The first 8 rows are patterns. Each new row is the sum of 2 different patterns, raised or lowered, with some noise. Before adding, each is slid sideways (what falls off one end comes back at the other) and multiplied by a number that may be negative. Names go in the order of the patterns.
(in the rows, 128 means zero)
Known rows, each followed by the names of its patterns:
[131 131 121 123 140 126 110 131 126 116 143 124  61  89 132 129 157 129
 145 122 128 100 124  86 141 139 157 123 170 124 130 145 102 138 138 125
 109 121 127 108 126 103 106 119 115 159 123  99] : kuf
[124 113 123 131 148 127 121 162 139 126 105 120 128 104 118 119 133 112
 138 104 101 144 166 105 102 106 145 160 148 136 122 130 134 175 107 110
 128 105 133 107 141 106 150 148 160 163 144  95] : rer
[120 118 121 108 133 137 128 129 131 146 139 147 144 122 130 162 106 124
 112 127 102 154 105 177 105 132 125 144 121  93 139 132 149 114 134  84
 144 161 144 132 140 106 120 137 125 155  88 124] : kal
[ 96 127 161 125 115 144 139 138 129 130 148 103 132 122 122 148 125 133
 118 163 147 143 134 131 116 135 125 137 139 154 136 110 126 101 124 170
 105 106 107 128 155 104 144 154 116 139 104 115] : fimit
[121 144 151 115 131 135 141 123 122 140 135 137 102 138 157 119 112 156
  98 149 120 142 127 144  83 126 131 138 147 143 165  92 146 140 151 105
 118 115 102 115 108 133 103 136  93 106 136 152] : daro
[141 132 112 137 134 165 153 103 126 111 142 116 155 118 126 111 154 101
 125 136 102 109 102 116 145 119 127 107 103  78  81 148 154  95 150 125
  88 122 162 121 118 109 117 103 139  82 119 117] : fug
[120 121 139 103 141 152 161 111 129 108 120 139  96 133 128 125 129 123
 101 148 154 127 146 123  89 100 172 139 142  77 155 122 137 123 120 115
 130 163 138  93 129 119 142 138 138 142 115  96] : mesu
[114 134  99 142 114 124 125 140 141 121 130 130 144 139 126 138 119 134
 120 146 119 124 139 144 104 121 130 144 131 121 117 125 114 134 136 103
 137 147 111  95 111 145 116 118  97 171 110 133] : zepo

New rows, each followed by the names of its patterns:
[102 138  80 109 105 140 101 126 130 100 105  91 133 132 150 109  84 121
 105  89 109 132 106 130 101 134 140 118 121 121 127 115 125 102  97 114
  91 111 128 123  89 105  82 164 100 131 110 137] : kal mesu
[139  98 135 137 145 134 125 137 156 153 117 140 130  87 105 161 145 132
 103 137 110 151 155 112 107 120 173 162 123 140 122 146 146 174 130 111
 111 112 131 128 123 127 169 171 143 159 129 104] : rer mesu
[152 142 150 135 125 157 159 158 182 122 158 139 179 131 125 111 118 121
 180 157 137 160 164 115 118 138 134 126 140 137 193 129 172 143 160 116
 173 125 165 167 145 129 159 171 169 148 130 129] : rer zepo
[ 95 114 132 104  98 124 127  95 111 128 100  82 130 144 120  84 100  77
  81 129 137 117  43 137 131 136  86 117 120 109 121 113  75  91  77  94
 125  97 126 107 100  73  96 113  65 103 103 133] : rer zepo
[ 93 139 115 124 188 112 114 123 151 165 120 164 162 145 162 125 136  90
 141 184 133 125 155 152 138 140 151 152 118 148 122 135 199 162 139 128
 147 151 138 145 139 147 148 162 134 138 138 147] : kuf fimit
[170 115 122 170 180 151  99 129 159 171 163 143 150 159 154 191 135 148
 159 149 168 129 163 158 152 165 166 179 147 143 130 175 131 156 165 163
 140 152 168 153 148 135 156  99 156 167 166 141] : rer kal
[ 81  73 111 122  89  83  76  78  41  52 110 125  60 123  79  49 103 153
  78  74  68 102  99 122  65  88  92 114 133  72  96 104 116 122  64 105
  71 125 102 143 113 108  62 118  65  94 108  90] : rer fug
[145 131 115 145 143 116 117 126 124 141  96 101 139 141  92 114 107 130
 118 142 117 146 125 148 112 111 100 136  98 105  99 141 118 125 137 147
 115 130 120 118 105 106 115 143 124 159 139 122] : rer mesu
[ 86 138 123 126 169 131 143 106 176 155 130 116 127 143  60 131 101 146
  95 162  78 120 136 151 108 128 154 111 127 118 127 123 110 146 128 142
  82 145 156 106  95 176 103 143 102 136 131 151] : daro zepo
[158  91 153 140 137 117 110 181 126  75 140 112 162 149 164 143  91 100
 132 109 131  97 142 151 147 131 127 112 125 124 100 130 136  99 116 112
  98 146 164 122 150 116  81  80 167 154 144 100] : fimit mesu
[148 108  88 140 138 122 103 129  96 138 144 128 124 122 108 121 111 126
 157  78  94 103 127 106  97 105 161 110 126 115 142 110 149 124 115 122
 159 113 113 109 123 112 152 101 171  96 130 114] : kal zepo
[166 160 136 153 195 137 124 141 135 156 136 135 135 191 155 161 199 134
 133 133 143 141 161 126 143 143 183 170 156 158 107 162 136 155 118 142
 120 133 114 107 165 158 133  94 108 168 194 156] : rer daro
[ 60 118 100 141 146 151  71 105  79 154  59 129 115 140 116 158 111  85
 119 121 120 129  99  90  99 102 108 138 101 103  98 126 127  89  64 131
 116 124 117 114 139  94 117 115 102 131 134  45] : kuf mesu
[200 123 160 162 139 157 144 144 101 125 185 144 163 146 140 125 221 186
 155 122 140 146 122 174 163 197 162 171 141 136 136 174 148 190 124 105
 200 116 139 183 170 122 152 174 165 180 189 144] : kuf fug
[163 167 157 116 174 202 178 163 185 143 173 183 166 192 103 160 177 149
 151 149 166 158 162 175 161 174 177 163 176 208 192 183 140 133 146 146
 145 182 164 202 174 154 147 149 159  96 171 160] : kuf kal
[123 139  67 106  54 111  78 109  79 100 123  91  98  69 106  86 160  75
  46  90 105  67 140  91  94  91  71 126 133 108 106  99 103  82  64 122
  84  88  65 102  85  91 121 105  78 115 119 109] : kal daro
[138 106 151 170 158 134 180 130 148 160 128 171 115 154 110 124 129 128
 151 165 142 153 142 151 133 156 177 146 173 177  96 166 156 168 131 144
 154 168 109 162 138 180 156 152 157 122 165 150] : kal fimit
[180 156 138 169 156 169 164 184 154 185 168 155 148 145 179 141 147 136
 147 153 149 166 156 164 130 153 154 155 141 180 136 154 187 155 149 150
 155 151 147 145 205 176 191 131 139 154 148 146] : fug zepo
[149 136 186 182 196 201 223 122 167 138 170 163 195 152 145 203 159 174
 151 196 149 240 155 139 137 155 163 179 167 127 149 155 203 180 163 181
 150 191 160 166 144 181 161 140 171 158 168 177] : kal fug
[174 190 147 184 161 197 162 134 122 156 185 175 183 186 156 148 202 112
 166 177 136 127 130 147 161 150 137 122 129 102 143 175 161 132 184 152
 119 164 192 139 155 140 140 151 169  60 119 155] : kuf fug
[166 174 159 143 128 175 137 128 155 173 153 166 180 150 157 182 148 161
 167 157 159 162 156 150 148 142 131 167 140 181 164 148 137 153 155 169
 170 149 133 158 144 154 178 132 111 144 146 129] : kuf zepo
[ 81 117  89 138 134 164 107 134  79 117  70  90  94 100  90  78 139  93
 104  51  76 109  98  86 105 125  76 115  85  87 114 135  90  81  88  99
 141 147 103  83 127  84 165  75  97 101  93  72] : rer daro
[112 112 142  91  68 119 132 134  75 132 137 162  60 127  88 114 116 107
 104 123 111 113  96  76 134 132 108 111  97  79  78 153 113 129  55 141
 110 108  93 123 107 111 125 114  87 120 106 133] : mesu zepo
[172 128 138 139 134 139 143 151 140 138 148 115 188 173 153 132 123 173
 119 110  77 131 157 156 159 115 175 109 145 141 150 119 184 120 106 159
 136 163 182 147 106 129 143 204 155 184 112 120] : fug mesu
[ 92  96  78 127 112 141 131 132 114 150 150 101 113  96 104 127  97 113
  92 134 118 139 124 112  82 103 125 108  98 133 116 104 139 130 113  85
 111 114  88 119 105  72  75 126  97 113 130 157] : kuf rer
[ 62  85 116  64 130 121 134  52  95  78 183  80 106  86  93  97  85 130
  58  86 116 119 119  99 112 103 106 109 150 104 137 109 120  75  87  63
  99 111 119 105  82 135 104  94  99  95 126 120] : daro mesu
[ 79  87 163 118 155 136 142 106  98 133 101 101 116 136 130 121 131 152
 128 123 143  98 149 146 115  61 131 135 140 104 102  98 119 122 113  98
  71 156 141 143 148  87 160 128 161 104  82 110] : rer fimit
[111 104 121 128 131  78 127 104 125 134 125  92  82  74  89  98  88 110
  97  91 141 113  90  95 126  62 110 108 102 119  93 107 111 124  90 112
 142  99 110 142  87 130  76 119 124 114  67 108] : kuf daro
[ 98 144 174 127 142 144  99 142 150 144 125 144 203 101 163 137 150 107
 117 137 139 130 125 133 135 133  82  87 160 158 147 159 151 152 135 145
 154 130 135 172 127 122 113 133 169 162 147 125] : daro mesu
[116 118 157 168  96  91 126 107  99 119  85  91 111 129 127 108 151  92
 144 116 114  99 124 104  77 101  61  88 157 129  85  86 105 123  94 112
 114  88 135 118  97 100 114 154 114  98 104  99] : fug mesu
[123 149 139 158 175 148 137 122 102 165 183 125 190 124 119 145 177 144
 133 141 152 135 164 118 160 153 178 170 138 162 182 170 171 124 151 122
 185 129 211 130 157 139 186 126 127 168 136 153] : kal fug
[189 165 162 108 177 104 133 155 153 139 182 173 137 140 166 182 144 119
 145 145 164 154 217 188 128 122 162 124 145 193 121  95 140 149 160 166
 162 137 183 144 133 125 155 162 158 142  71 139] : fimit fug
[143 134 100 171 138 180 165 174 189 191 145 150 127 166 139 144 132 141
 167 150 180 183 136 153 145 221 134 186 173 170 176 136 161 156 144 184
 162 169 133 151 164 142 170 194 149 166 214 218] : kuf mesu
[ 97  98  86 131  68  91 105 121 108 108 118  72 119 139  90 130  97 137
  96 137  83 107  68 145  95 130 116 117  92  91 113 110 112 118  90  75
  62  69 119 135  65 118 102  66 128 142  85 104] : kuf fug
[124 122 158 124 171 134 156 138 145  92 137 167 154 185 162 132 145 179
 175 160 106 162 121 105 151 122 172 142 180 126 102 154 175 126 146 153
 136 149 133 178 138 148 160 132 156 124 162 132] : fimit daro
[126 135  80  99 130  89 107 108 106  93 129  83 135  86 133 112 150 110
  47 141 134 148 100  95  95 113 121 136 107 143 105 132 120  82 138  88
  95  96  97 107  94 101 139 110 119 119 111 125] : kal fimit
[137 111 103 120 112 106  95 101 126 103 168 102  77 148 169 101 100 119
 144 144 151 135 114 145 133 112  74 117 131 134 136 126 137 108 125 143
 120 174 156 127 121 155 122 134 163 103 133 170] : kuf rer
[138 123 114 120 155 177 109 154 147 116 181 180 124 153 146 144 133 179
 121 136 153 166 149 160 161 105 152 181 140 183 145 186 142 181 126 152
 107 189 148 185 161 175 140 140 164 149 160 166] : kuf fug
